The groups are shells around one centre, one inside the other: the same stretched ball of 7 dimensions in 6 sizes.
In the rows, zero is written as 128.
Some rows, each with its group after it:
[115 155 143 125 126 147 152 110 107 133  80 165 124 141 110 175 103 128
 122 111 127 128] | Sar
[134  70 104 116 145  34  89 189 143 102 163  85 117 120 157  67 198 118
 171 141 100  93] | tife
[141 126 121 151 140 172 130 154 143 155 132  92 147 117 154  48 113  61
 113 121 137 160] | lofab
[155  98 144 114 122 104 138 167 137 122 178  93 105  73 129  62 146 121
 154 113 149 131] | gabip
[122 141 157 130 112 114 139  95  97 101 135 136 108 125  86 138 150 140
 118 131 159 122] | Sar
[105 146 192 114 125 171 155 130 127 121 139 179 124 135 107 123  92 120
 120  81 150 157] | kav
[112 145 163 143 145 191 143 126 135 135 106 142 136 149 121  90  84  75
 101  96 127 165] | gabip
[157 128 114 165 135 192 166  87 120 161  89  74 104 101 115  86  94  67
  94 133 123 164] | lofab
[127 158 166 111 103 169 152 159 127 149 168 165 152 100 136 112 107 127
 130  94 192 155] | kav
[159  97 127 106 119  60 115 191 132 113 183  88 119  73 141  70 176 136
 172 125 155 103] | kav
[117 148 128  99 116 137 143 176 129 161 121 184 157 123 164 167 111 139
 153 100 144 127] | lofab
[158 156 146 147 122 158 160  94  99 127  91  99 108  94  82 117 101 108
 107 121 156 137] | tife
[128 145 144 152 130 128 132  82  96 102  95 110 110 137  81 122 136 109
 101 139 138 124] | Sar
[135 127 154 130 117 135 137 134 123 121 167 114 121 103 116  78 140 113
 124 119 166 143] | Sar
[125 109 185 118 141 102 113 168 140  82 173 117 115 119 108  45 141 109
 140  95 141 131] | zep
[156 115  96 110 105  94 139 164 121 155 155 109 127  75 157 126 161 142
 162 139 155 113] | kav
[ 95 165 133 119 116 176 155 122 115 164  95 203 154 157 145 194  98 127
 119 109 137 145] | tife
[124 157 161 117 131 131 136 148 114 117  97 158 136 130 111 143 104 127
 134  96 142 120] | zep
[129 143  68 137 112 124 155  83  90 168  57 139 121 132 137 223 139 138
 125 164 111 109] | zep
[124 148 130 128 107 152 133 150 124 152 161 143 160 116 151 108 137 113
 123 125 178 145] | tife
[ 95 173 112 155 126 128 125  62  78 119  47 160 138 189 100 209 143 123
  93 159 123 108] | lofab
[139 136 160 123 134 119 135 143 119 106 114 123 116 112 101 106 116 119
 135 103 138 122] | gabip
[ 89 124  89 155 139 142 141  58 104 146  56 149 112 190 129 193 139 103
  98 161  72 131] | zep
[129 135 126 144 114 124 133  97 103 123 136 114 120 123 110 119 157 118
 111 149 155 130] | kav
[118 100  74 162 135 123 133  70 111 144  95  94 103 154 135 134 167  92
 105 178  86 131] | lofab
[117 132 160  91 115  77 118 182 122 104 164 168 137 118 131 135 155 161
 165 103 160 103] | Sar
[104 151 139 126 110 155 167  72  96 141  93 179 110 145 104 204 116 143
 112 126 132 136] | kav
[144 131 198 122 130 150 141 158 136 103 169 115 116  90  97  42 105 103
 129  81 170 152] | zep
[135 122  55 142 126 148 158 104 115 191  64 120 123 127 165 182 125 106
 127 157  91 130] | tife
[ 89 121 113 129 146  73  90 144 119 104 102 152 143 188 143 146 173 119
 137 142  95  97] | tife
[123 100 167  98 134 111 114 219 163 119 203 137 142 108 161  41 138 110
 163  84 146 141] | zep
[131 156 168 112 118 120 102 212 135 115 189 141 181 109 147  57 140 115
 143  96 203 129] | tife
[ 83 126 136 115 132  78 117 113 106  98 100 182 118 183 116 192 162 150
 137 132 100  98] | lofab
[145 127  89 136 130  74  94 173 118 126 126  90 155 118 155  96 177 110
 145 153 142  96] | lofab
[119  93  71 133 133  81 111 139 126 143 123 110 127 144 168 130 184 113
 143 164  95 109] | gabip
[142 115 162 128 128 166 151 147 143 136 165 108 115  92 126  51 107  91
 125  98 150 165] | Sar
[117 162 165 103 107  98 131 142  99 103 133 177 137 125 103 169 141 166
 143 109 174 104] | kav
[133 143 128 141 138 110  97 168 123 115 128 106 160 133 138  74 149  94
 127 129 151 117] | lofab
[ 94 151 159 137 116 162 164  48  93 119  96 175  99 160  80 188 116 133
  94 126 131 144] | zep
[145 107 125  95 125 120 132 227 160 161 174 130 150  83 188  76 125 116
 175  94 143 135] | zep
[101 118 118 109 121  56 118 122 103 105 116 164 114 155 124 191 181 164
 152 144 111  88] | gabip
[117 124 127 154 147 115 113 106 114 105  98 106 119 159 110 103 149  92
 109 143 109 122] | Sar
[126 144 185 125 133 190 155 147 139 134 137 146 130 115 117  79  76  92
 117  76 151 169] | Sar
[ 76 124 119 112 121  81 120 109 105 115 113 192 124 184 133 208 173 158
 139 143 105 102] | tife
[142 161 151 129 129 180 154 150 125 150 102 136 144 107 126 111  78  99
 121  93 154 149] | Sar
[146 156  97 121 110 136 139 167 117 171 114 135 163  99 164 146 125 124
 143 128 163 122] | gabip
[ 78 143 145 134 131 120 127  81 100 103  91 180 120 192 101 184 144 131
 108 134 110 120] | gabip
[132 119 129 123 107 109 136 126 115 128 167 120 117 103 126 114 164 133
 135 138 159 128] | kav
[133 155 104 121 124 147 132 181 129 172 105 147 173 120 175 136 112 108
 141 115 146 129] | kav
[148 132  72 134 118 107 142 117 101 159  80 109 124 109 142 173 147 129
 138 158 122 105] | Sar
[155 132 128 124 125  90 134 135 105 112 107 102 110  96 104 128 142 135
 144 129 140 101] | zep
[115  87  81 133 142  74  98 157 136 131 134 106 133 150 171 103 187 103
 146 157  92 109] | lofab
[115 171 154 133 108 188 162  99 106 149 116 169 139 130 113 154  99 119
 102 113 170 156] | gabip
[149 108  67 123 118 103 142 143 120 171 109 107 123  98 167 152 153 127
 153 152 114 113] | gabip
[121 105 148 108 136 108 135 158 137 119 138 141 110 123 132 113 130 125
 152 103 112 126] | gabip
[160  98 100 162 142 124 135 105 122 130 110  46  95 103 117  63 146  76
 115 154 108 134] | tife
[133 109 103 124 124 105 110 182 140 146 168 109 152 113 174  77 166 105
 147 136 144 127] | kav
[ 95 153 118 161 128 117 131  30  73 101  52 144 105 188  76 203 155 126
  86 168 109 109] | zep
[151 161 118 126 118  88 112 164 101 119 110 115 156 106 126 129 151 134
 143 134 171  93] | tife
[ 95 119  86 139 136  86 131  66  92 122  49 151 100 184 116 223 163 138
 123 166  67  95] | lofab

New rows, each followed by its group:
[112 147 121 135 116  69 104 107  87  94 117 136 133 153 105 162 188 146
 125 160 151  89] | zep
[117 153 195 105 125 121 120 181 128  96 161 165 148 124 113  93 120 130
 141  80 176 128] | Sar
[ 97 110 107 159 149 111 126  58 104 109  66 121  93 186 103 158 156 101
 101 161  68 118] | kav
[150 117 153 135 139 109 128 135 122  98 129  85 102 103  96  68 135 104
 130 117 134 123] | kav
[ 95 120 135 142 138 123 116 112 122 113 128 139 127 170 126 112 153 101
 112 136 115 134] | gabip
[107 154 170 114 118 151 120 183 137 131 175 171 173 133 149  87 124 112
 130  93 182 148] | zep
[101 113  95 110 115 100 141 122 116 152 118 172 121 147 157 199 159 150
 148 143 104 114] | tife
[139  87 109 131 145  95  99 192 153 129 168  80 139 115 170  32 166  83
 148 131 120 128] | tife
[114 148 132 156 129 112 128  56  82  94  76 122 105 161  73 160 152 121
  95 155 126 111] | kav
[136 117 103 134 130  44  93 140 104  94 124  93 125 130 121 116 198 131
 144 161 130  81] | zep
[138 139 107 154 145 135 121 131 118 135  78  97 140 137 132 103 125  82
 114 137 118 125] | kav
[162 137 119 124 126 166 141 200 147 175 141 104 161  76 172  64  99  87
 143 102 162 150] | kav
[145  87 107 138 148 126 132 153 147 144 127  79 110 109 152  63 133  79
 138 127  95 140] | gabip
[123 101  46 159 141 117 137  77 110 163  54  97 106 156 150 169 157  95
 116 182  61 117] | lofab
[140 117  99 123 137  80  91 209 139 133 145 102 165 118 177  73 167 103
 158 133 137 106] | zep
[ 96 169 127 142 113 167 151  73  94 145  85 179 138 165 115 197 120 125
  96 137 142 139] | gabip
[113 127 117 135 132  63 117  87  88  89  77 129 101 159  92 181 173 145
 129 156 103  84] | kav
[165 121  89 159 125 169 160 102 120 172 102  66 112  88 135  92 117  78
 108 148 129 152] | tife
[115 130 182 114 119 110 117 158 127  93 189 143 132 122 112  76 151 127
 135 104 173 133] | kav
[133 159 143 150 139 165 146 102 107 127  66 122 125 136  98 128  93  93
 102 117 130 137] | kav
[ 87 149 169 135 126 190 155  91 120 134 118 182 126 166 111 142  98 105
  95 104 133 167] | lofab
[155  91  91 148 126 134 163  85 118 153 111  70  78  93 122 112 140 101
 122 154 102 139] | lofab
[148  84  78 120 112  74 142 123 116 145 141  93  92  90 144 141 182 142
 156 162 114 107] | tife
[100 126 139 154 135 132 147  37  93 102  79 135  82 171  74 166 138 116
  92 147  97 130] | gabip
[121 130 100 134 111 146 142 122 119 165 135 136 139 125 156 137 145 113
 122 145 143 141] | zep
[125 126 127 111 109  94 151 107 100 123 119 149  99 115 109 184 151 162
 144 134 133 108] | kav
[128 138 110 148 148 134 124 129 119 134  69 114 136 148 132 122 120  87
 118 132 105 123] | kav
[116 115 100 113 136  81 107 180 132 135 121 142 147 143 170 135 160 125
 159 130 109 103] | Sar
[156 134 123 148 122 139 155  88 101 131  99  87  98  97  95 119 125 110
 112 140 139 131] | gabip
[113 103 119 132 139 152 149 119 137 151 114 133 109 140 144 121 119  96
 124 122  92 151] | gabip
[131 150 128 118 131 143 121 199 139 154 126 144 175 121 169 102 112 102
 144 102 152 132] | Sar
[151 152 157  90 113 110 124 232 136 134 168 147 168  76 154  93 121 140
 173  83 192 116] | zep
[133 174 127 121 112 136 148 128  96 144  80 160 145 120 120 189 111 142
 131 120 157 113] | zep
[131  88 111 115 129 124 144 159 146 156 152 119 113 106 164 101 138 111
 152 121 109 140] | kav
[ 98 152 173 137 127 184 151  95 117 126 118 168 126 156 103 130 100 104
  96 105 142 161] | Sar
[154 137 101 108 116  64 107 199 116 132 133 115 158  93 157 125 166 143
 170 133 160  85] | zep
[147 154  94 145 123 151 161  91  95 160  48 118 120 116 117 182 107 116
 115 142 122 122] | lofab
[104 147 192 124 125 166 143 125 125 112 149 165 128 139 103 102 106 112
 111  90 158 157] | Sar
[154 102 131 123 139 105 132 164 136 123 134  88 108  91 130  73 133 107
 150 115 121 123] | Sar
[182 134 134 124 126 154 144 198 142 157 145  80 143  53 148  43  98  90
 146  97 170 145] | tife
[174 112 130 117 132 138 150 188 145 153 139  86 121  60 147  62 103 100
 156  98 139 139] | tife
[ 93 126 133  96 128  61  94 190 128 108 149 181 157 161 159 148 175 150
 165 119 131  94] | lofab
[111 140 126 109 132  65  96 179 116 107 113 158 156 152 144 151 162 142
 157 123 130  86] | zep
[129 110 102 128 122 153 172  99 122 169 100 132  98 115 140 162 116 118
 129 132 100 144] | lofab
[100 160 149 154 146 160 135  81 103 113  56 151 126 181  92 151 104  94
  90 122 111 135] | lofab
[136 129  72 138 137 134 133 146 125 173  73 117 145 131 170 146 125  97
 134 142 101 122] | zep
[115 115 167  95 112  76 118 169 126  96 195 156 123 115 124 109 170 156
 159 109 163 114] | zep
[122 123 106 107 123  76 127 150 113 131 105 151 126 130 144 178 155 152
 160 133 114  94] | gabip
[138 114 115 148 148 114 135  99 112 116  73  90  95 132 104 120 132  99
 120 139  91 118] | kav
[121 164 129 118 101 148 163 106  97 152 101 175 132 122 120 201 116 150
 126 123 157 128] | kav
[104 120 118 140 153  95 103 130 120 106  87 130 129 176 129 128 153 103
 126 137  90 108] | zep
[107 125  76 153 138  97 119  81  98 130  58 125 120 177 130 182 166 112
 114 174  83 102] | Sar
[143 125 146 119 147  95  95 218 146 109 147 103 157 112 149  43 137  96
 155 100 144 115] | tife
[158 121 105 130 116 139 139 163 133 164 153  92 138  80 159  78 136 101
 139 131 157 140] | gabip
[152  96  54 131 114  78 136 121 110 158 118  86 107  96 155 151 183 133
 150 176 112 102] | lofab
[103 145 119 147 150 120 120 101 105 115  50 143 129 182 114 164 128 104
 111 136  92 112] | tife
[135 160 117 152 125 139 130 105  98 131  87 114 140 133 112 133 131 105
 105 144 149 123] | Sar
